Each new row is followed by what is left after taking away its nearest point in the smallest flat space through zero that holds the last named rows.

Q710:
-13.5  2.4  -7.1  -20.4  10.8  -0.6  24.2  6.2
-22.9  -39.0  45.6  -34.3  49.3  -13.0  -4.3  -12.9
5.6  21.5  8.2  20.6  20.7  22.0  -27.8  -53.5
-7.5  1.9  14.5  4.8  18.7  11.8  8.1  -24.7
New rows:
-0.7  12.4  3.3  -19.2  -47.1  32.7  1.0  -17.2 -> -5.4  -2.3  15.1  -31.0  -37.2  24.4  -3.8  -13.5
4.8  -3.2  2.2  45.7  -51.7  -6.6  34.1  20.8 -> -8.0  2.8  0.4  2.1  -5.1  -12.2  0.7  -6.2
19.0  2.2  14.6  17.6  -7.1  -51.7  -4.1  1.3 -> 9.9  16.5  5.2  8.1  5.5  -43.1  11.2  -9.8

Q609:
1.0  9.3  6.0  18.6  -7.3  1.1  -19.1  14.7
23.8  11.9  -4.1  -4.7  -39.1  34.6  -4.3  34.4
-51.3  11.0  11.6  -20.6  -7.9  -7.1  -4.8  6.2
-13.0  3.8  -14.1  27.2  6.7  6.3  6.2  23.1
New rows:
23.3  -11.1  35.5  -6.0  3.8  15.5  -14.3  37.1 -> 4.8  -18.7  28.5  -9.5  22.7  5.7  2.2  25.6
-2.7  -0.1  4.8  -3.3  16.1  -9.7  -24.2  2.6 -> 2.0  -2.6  -5.0  -9.5  12.0  1.7  -10.0  8.4
1.5  -1.0  -11.0  33.4  -9.9  2.4  23.9  13.6 -> -1.0  -0.6  6.1  9.9  -15.6  -8.0  12.8  -5.1

Q650:
-25.1  5.9  17.4  26.4  9.8  -3.2  -28.7  40.1
-8.4  -23.0  15.8  -26.7  6.7  -1.2  4.5  27.0
-0.2  -42.3  24.6  5.5  20.4  -19.2  -42.6  -0.6
5.0  -32.0  3.0  -32.8  -10.0  -12.9  -40.5  -12.5
New rows:
20.2  -10.1  -24.6  17.2  -25.1  25.8  -19.9  35.1 -> 30.6  -23.6  -20.4  16.7  -13.6  24.0  -3.9  22.9
-28.4  6.5  -31.3  -7.8  12.1  -18.9  -23.7  6.1 -> -19.8  0.3  -29.0  -6.5  22.7  -17.2  0.9  -1.9
32.8  -10.7  4.7  5.5  19.6  26.1  4.1  -2.2 -> 23.8  0.2  -0.3  -0.4  6.6  28.1  -10.1  8.7
9.2  15.5  10.0  31.8  -3.8  -3.0  15.0  4.8 -> 10.4  0.4  9.9  3.9  -12.8  -6.4  2.6  4.0
-5.1  4.8  6.3  -12.7  -33.2  -15.1  -4.9  -0.1 -> -2.0  0.3  13.8  4.2  -17.4  -16.2  7.2  -1.9

Q808 (4 x 8):
-23.4  -16.3  5.8  -3.7  -33.5  50.2  -38.4  -22.1
6.9  -9.4  18.3  10.7  -17.0  21.4  48.4  9.9
-7.5  31.7  13.3  16.8  18.3  7.4  12.6  21.7
28.1  14.8  -9.2  17.7  -16.1  6.2  6.3  -6.1
New rows:
-13.8  22.6  -4.1  -27.4  -19.9  -21.8  5.9  -3.3 -> -13.8  25.0  -0.7  -22.7  -25.5  -11.5  8.8  -3.0
2.2  2.9  -21.2  1.3  2.3  -5.0  -7.7  -5.2 -> -5.0  -0.7  -11.8  1.7  1.8  3.2  3.8  0.4
8.7  -10.4  -7.2  -47.9  4.9  -20.5  -7.3  17.5 -> 12.6  8.7  -0.3  -28.6  -7.6  7.5  -3.7  20.0
19.1  14.2  8.7  35.7  -5.4  -2.0  -11.9  15.0 -> 4.6  -12.5  12.2  17.1  -4.0  -8.3  -11.7  12.0
4.2  -4.4  1.0  -51.7  23.5  14.2  -27.4  11.6 -> 25.9  4.9  1.4  -35.7  11.3  21.6  -3.8  13.9

Q447:
23.2  -2.7  -41.1  9.0  -38.9  -45.5  9.3  17.5
-21.8  16.0  12.0  23.5  -7.1  -10.2  -16.0  7.1
6.8  -31.3  1.8  9.8  -9.0  -23.4  -11.9  34.0
4.9  -10.5  32.2  18.7  -33.2  12.3  0.4  -45.4
New rows:
-5.7  9.0  -2.8  -31.4  -12.0  -18.2  5.0  -35.9 -> -13.8  -3.1  6.9  -26.6  -1.8  -23.0  -8.0  -11.9
22.3  -7.6  -0.3  -33.9  6.2  -51.7  -18.7  -10.5 -> 7.4  5.5  14.9  -28.0  12.5  -39.6  -24.4  -21.5
6.4  4.3  -3.5  2.6  -25.9  5.4  4.7  4.3 -> 0.8  4.0  1.0  -2.4  -11.2  12.7  1.6  10.5
-3.0  51.7  2.8  -3.0  -0.8  9.7  -3.1  -14.7 -> 13.4  10.4  8.5  -6.0  -3.9  1.5  -6.9  5.8
15.7  0.9  23.5  31.4  13.2  31.8  19.5  7.5 -> 20.0  8.3  4.4  31.3  6.7  17.3  23.4  16.2
6.5  -5.9  -2.3  -15.1  5.8  6.9  -31.3  2.0 -> 6.8  2.4  -6.5  -10.3  -4.0  2.6  -29.0  -5.3

Q321 (4 x 8):
58.1  22.5  -11.0  -12.2  -0.7  -25.3  -15.4  -21.1
16.7  -14.7  -5.0  -10.9  16.8  -33.9  12.8  21.1
-37.5  51.9  -31.2  -24.9  -2.1  -8.4  8.6  -0.4
12.0  4.8  -6.7  -20.5  -25.1  -23.2  17.5  -2.6
New rows:
4.1  -32.2  29.9  -9.6  -17.8  22.6  -14.9  -7.6 -> -3.0  -5.7  8.5  -24.2  1.9  3.7  -13.8  0.7
7.0  -3.2  -15.6  30.4  27.1  -30.1  3.3  -4.5 -> -5.7  -1.0  -10.9  29.3  -0.6  -16.4  9.4  -15.2
19.9  50.9  20.7  -58.5  -19.9  -44.9  -24.7  -7.9 -> -10.0  9.4  45.3  -27.6  -1.7  -12.1  -27.8  9.8
-2.0  -11.7  -12.9  38.1  -32.9  13.8  1.3  -6.2 -> 1.7  -1.8  -25.9  29.6  -10.8  -5.7  1.7  5.0

Q698:
18.7  -2.2  18.5  -7.7  16.9  -34.1  -14.0  -39.1
-8.7  33.3  9.9  -11.1  20.4  -59.0  10.7  -11.5
16.2  27.7  6.6  -23.2  9.5  -14.0  -24.0  -38.9
13.6  -2.7  16.3  -24.3  51.9  -36.3  -41.5  -29.1
New rows:
19.1  14.8  -9.8  4.5  -12.1  -22.9  -21.0  62.9 -> 37.4  6.9  -1.1  6.9  -22.6  -22.3  -25.6  34.5
-31.4  -29.5  -1.1  24.1  8.0  17.6  24.5  2.7 -> -23.7  -1.2  -0.5  5.1  12.3  11.6  8.7  -20.3
31.2  36.1  -25.5  -2.9  2.7  -9.5  49.2  -17.8 -> 31.6  2.4  -26.0  -1.8  25.2  6.9  28.1  -2.1
-9.8  15.2  5.4  12.8  21.5  -21.5  12.3  -5.4 -> -2.8  6.1  0.7  13.6  11.0  7.1  3.2  -6.6

Q215, 4 rows:
22.8  -49.0  -34.1  14.9  5.4  -15.6  -73.8  3.0
-41.6  -30.7  9.3  -21.5  -1.7  16.4  -26.1  4.6
10.7  44.4  23.4  -34.3  -11.3  -6.3  -39.2  4.9
-10.1  20.4  11.3  31.7  -42.9  36.3  -33.3  7.1
New rows:
-16.7  -8.7  -18.4  -5.1  13.2  23.0  -15.7  40.7 -> -0.7  9.7  -18.1  -3.1  15.9  14.6  0.7  38.4
-34.1  1.5  -63.2  9.2  -37.7  15.3  -3.7  -20.8 -> -21.5  18.6  -56.9  -18.3  -23.7  -4.5  1.9  -22.6
-5.4  -5.6  -3.8  -2.2  -1.9  -7.3  -1.7  20.0 -> -2.8  0.3  -2.7  0.4  -3.8  -6.7  2.2  19.8

Q138:
18.5  8.8  24.8  -28.9  -11.4  -14.0  6.5  -16.5
-7.0  -9.6  -7.2  12.7  -3.2  21.7  24.4  14.9
9.8  9.5  -0.7  -5.4  -0.8  5.9  10.4  -16.5
16.9  -8.4  0.6  -9.2  -14.2  -35.2  24.8  -4.0
New rows:
-14.8  -22.2  -25.6  -50.6  19.7  -0.5  -3.5  -30.9 -> -22.7  -32.6  -23.6  -45.5  16.4  5.3  2.9  -13.4
-21.6  15.2  16.1  8.0  -5.1  -18.7  -4.8  2.8 -> -18.8  18.1  9.9  11.5  -4.9  -8.6  7.5  -3.0
-1.7  1.6  31.3  -20.6  -7.1  12.3  5.4  -6.6 -> -6.2  -3.7  3.0  1.1  1.1  -1.0  1.6  -5.7
-3.9  5.9  -17.0  11.8  -12.3  19.9  3.6  -4.6 -> -1.5  2.7  -4.7  1.1  -17.0  1.9  -4.7  -0.9

Q252 (4 x 8):
8.3  0.0  7.5  -21.2  -6.1  8.6  17.2  18.1
18.9  0.8  -17.2  27.5  -19.1  13.8  -14.2  -37.3
-4.9  32.2  -17.4  26.8  -26.0  17.9  18.3  -10.4
-8.8  -16.7  -0.6  4.5  22.1  -23.7  7.8  34.2
New rows:
-21.0  -11.4  -16.4  9.1  16.0  4.3  -39.3  -0.7 -> -9.7  -4.1  -15.3  -3.4  0.2  19.9  -16.6  13.2
-1.7  -11.0  -16.6  7.0  24.5  -7.2  9.7  0.1 -> -0.1  -1.0  -11.0  -5.3  15.1  4.8  10.8  -8.9
12.3  11.1  7.2  1.3  17.2  -6.2  -20.8  9.7 -> 15.5  17.7  3.7  4.0  8.3  1.0  -12.6  10.3
-4.7  31.6  10.5  25.5  -11.2  3.1  3.3  10.0 -> 9.4  9.0  18.3  10.6  -2.7  -1.1  -9.2  8.8

Q537 (4 x 8):
-23.5  -24.6  15.0  -23.4  -32.4  26.0  30.6  -1.9
12.2  8.0  27.2  13.1  -29.3  -8.1  16.2  19.5
-15.1  6.4  -22.6  17.4  -49.6  14.8  55.3  15.2
-8.2  49.3  -9.1  37.8  0.3  -18.3  0.1  -8.6
New rows:
19.2  -7.1  7.8  7.7  49.3  47.9  -2.4  -3.5 -> 14.4  6.5  15.2  20.8  27.8  46.3  14.9  1.6
-6.0  2.4  31.7  30.1  10.7  -5.0  -30.2  6.1 -> -12.9  -13.5  3.9  23.1  2.2  10.5  -11.1  9.6
4.8  11.8  6.4  11.5  -27.7  -5.7  -4.1  -17.4 -> 9.8  -3.4  -5.1  1.1  -17.1  -1.2  -9.9  -16.4

Q77 (4 x 8):
-3.7  1.4  30.3  -21.4  13.6  16.1  14.2  25.5
19.6  -30.9  -38.8  -30.0  32.2  -10.5  8.3  -5.6
20.1  5.8  -14.4  -5.1  13.5  3.4  -16.2  -16.1
33.1  -50.0  -7.0  -44.4  12.6  -11.8  -25.0  -22.0
New rows:
0.0  -0.6  -2.9  14.5  22.6  -5.3  7.6  29.4 -> 6.6  -6.5  3.5  15.2  10.7  -8.9  -10.7  15.9
17.2  -32.6  -29.2  0.0  -23.6  -14.2  -0.4  -23.9 -> 11.4  -1.3  -2.5  -0.4  -11.3  9.9  10.3  -1.7
-27.8  10.3  -5.1  -31.5  33.1  25.9  28.3  24.9 -> -21.7  2.0  -6.6  -12.5  -0.8  10.3  -6.7  -8.3
17.1  -6.2  -14.7  -24.8  0.4  17.1  27.7  31.6 -> 18.1  1.3  -10.9  -5.2  -22.9  12.3  5.3  12.6
6.7  4.6  -30.2  -25.2  -6.0  6.6  -20.4  -29.8 -> -14.0  8.3  -10.4  -21.1  -13.4  10.6  -0.3  -7.2
25.7  -19.6  2.8  -26.5  -29.3  1.3  16.4  -13.6 -> 20.1  6.6  -3.3  -10.5  -24.2  9.3  23.9  -8.6

Q892, 4 rows:
-8.2  -39.9  -29.3  -21.2  2.9  12.3  -34.8  -73.8
-33.1  -6.0  21.1  -14.8  -5.4  -1.6  -0.4  -19.9
-1.0  10.4  -15.6  -11.3  -15.4  23.0  -32.2  -23.7
12.1  -26.5  -73.6  0.5  1.2  63.2  -14.5  -21.4
New rows:
29.2  3.3  22.2  -12.9  32.6  -24.2  22.6  -26.0 -> 15.8  17.5  9.2  -16.0  18.3  13.6  19.4  -16.4
-8.8  10.5  32.9  10.8  -2.6  20.3  9.1  32.6 -> 6.2  -8.9  16.1  7.4  5.0  12.4  -8.3  1.7
21.3  -0.7  4.0  -1.6  -22.7  -21.4  -10.7  29.1 -> 1.3  -17.9  -2.2  -8.9  -21.6  -6.6  -6.3  14.0
3.4  -25.5  -29.2  -18.5  13.0  34.1  26.1  -27.7 -> 12.9  9.4  3.5  -16.6  3.1  6.1  17.0  -10.0
26.7  -18.6  -35.2  33.1  6.0  16.3  12.2  4.1 -> -0.5  -0.8  3.3  18.2  -8.0  1.7  1.9  -7.0
7.8  -35.6  34.9  -4.2  2.6  -26.8  28.7  29.2 -> 11.8  -20.2  11.1  -13.0  -15.2  5.4  -5.2  11.7

Q869:
-14.9  -24.6  6.6  -25.2  -9.9  -9.0  -16.2  -20.2
-33.3  36.7  16.2  15.1  -25.1  45.6  37.5  -3.6
-10.2  -17.5  9.7  -32.0  4.0  -9.5  6.0  -5.0
0.6  10.1  -8.8  13.0  -2.5  -7.6  7.0  36.2
New rows:
-41.0  -2.6  -16.2  1.4  31.4  -38.3  17.0  23.5 -> -35.4  3.5  -14.4  16.9  27.7  -18.8  4.6  -12.9
-7.9  -13.5  12.9  12.1  -19.1  -57.4  17.5  19.5 -> 2.1  -2.6  18.9  21.6  -11.5  -34.8  20.7  -14.6
32.3  -5.4  -32.2  -6.1  -22.9  -55.2  -6.8  -20.2 -> 15.0  15.2  -19.6  -6.0  -29.4  -30.2  24.4  -20.2

Q515 (4 x 8):
-19.5  17.2  -63.0  -36.1  4.0  -2.0  19.5  21.6
-8.8  24.7  -47.0  -14.0  17.2  -8.7  -5.8  -18.6
-10.3  -2.6  -58.2  -2.1  -20.7  6.5  -34.2  6.1
16.6  -20.9  -13.1  -15.9  13.4  29.2  -18.4  -21.5
New rows:
2.6  -3.2  11.3  3.1  -6.1  -4.5  8.1  9.4 -> 3.6  -0.9  -1.0  -0.1  -0.9  -2.4  0.8  -0.1
-50.7  24.5  31.6  -10.3  28.6  0.6  2.2  -3.8 -> -47.5  5.0  17.3  -10.1  12.8  17.2  -18.9  2.8
39.5  4.5  -9.8  0.9  14.2  -20.3  3.4  -13.6 -> 35.6  -3.8  -9.7  2.6  -1.7  -17.9  4.6  5.9
5.6  -24.7  22.6  21.4  -30.9  -10.8  -2.0  0.0 -> 3.1  -11.1  -4.3  -1.3  -9.2  -10.3  9.1  -10.8
-10.4  -14.7  -18.8  5.5  15.4  -5.3  1.2  -5.3 -> -9.6  -17.6  -5.6  10.4  11.5  -6.6  4.7  -0.4
-12.7  48.3  8.9  -25.6  -15.1  -30.3  6.9  8.9 -> 4.5  18.3  13.8  -28.5  -16.7  -1.5  -14.9  -1.4

Q415:
-31.9  -15.7  -38.6  -0.8  -35.6  -7.3  -10.0  17.1
-4.0  -2.4  -33.5  -14.9  -0.9  7.0  -10.1  25.0
-10.1  21.2  -1.3  -3.9  0.7  15.6  9.1  -5.1
21.2  11.0  -52.8  4.7  9.9  26.2  -28.2  15.3
New rows:
23.4  3.5  -27.3  10.5  -20.8  21.0  -21.3  4.2 -> 11.8  0.3  6.2  -5.8  -17.2  8.2  0.2  3.9
-33.5  -4.1  24.5  17.8  -32.8  -14.8  -29.0  -34.3 -> -11.3  4.9  11.5  -12.0  1.7  0.6  -32.3  -6.3
25.3  28.0  3.7  10.2  -31.5  4.6  -12.3  30.9 -> 20.5  24.1  17.5  5.4  -31.9  -2.8  -4.5  30.1
8.2  33.8  -12.2  -24.3  -25.9  -28.5  34.8  -0.6 -> 28.8  24.8  -16.1  -10.5  -20.5  -31.7  20.7  -4.3

Q445:
15.2  -31.8  -58.1  10.1  -11.1  1.7  -11.3  -39.0
-26.3  -6.1  -15.5  39.4  42.3  -1.3  -6.9  -73.8
-27.4  -22.6  -46.5  39.6  -9.0  2.3  16.4  -70.5
-7.1  -28.5  -22.6  0.1  -10.7  5.7  19.4  -35.8
New rows:
-14.3  -5.4  -15.7  42.4  0.6  -40.3  30.1  -12.1 -> 10.0  -11.9  -2.4  11.6  11.6  -38.8  19.0  9.7
13.2  -45.3  0.3  25.7  -33.2  -23.6  17.0  19.0 -> 10.9  -34.8  18.0  29.8  0.4  -26.0  2.8  11.6
28.0  -46.0  22.1  -17.8  24.7  7.5  -5.8  19.7 -> 2.6  -25.1  8.3  22.2  4.4  2.8  0.4  13.7
-5.8  -14.0  28.9  1.3  2.8  29.6  -29.3  -7.8 -> -7.3  -13.3  17.5  7.3  -15.6  29.2  -25.0  -3.2

Q76 (4 x 8):
1.6  -10.7  20.7  -22.4  29.7  -21.7  9.0  0.7
9.1  25.6  35.6  -11.0  44.2  -13.6  2.8  -54.0
21.3  -12.8  14.1  7.0  2.5  -5.5  -25.0  -18.9
-0.7  -1.4  35.0  -18.0  -0.9  -32.7  6.1  8.9
New rows:
6.2  -51.7  0.5  -9.7  12.0  -7.3  -4.8  3.0 -> -7.8  -11.6  1.5  -0.2  -6.2  1.0  7.3  -10.7
6.7  -14.3  -0.3  -29.3  -15.0  23.3  19.2  -13.4 -> 9.3  -13.4  5.1  -27.8  -19.3  20.2  15.5  -15.9
8.7  -9.0  -4.5  6.3  19.2  5.5  4.0  6.0 -> 6.0  2.1  3.7  9.3  4.0  1.0  4.5  5.8
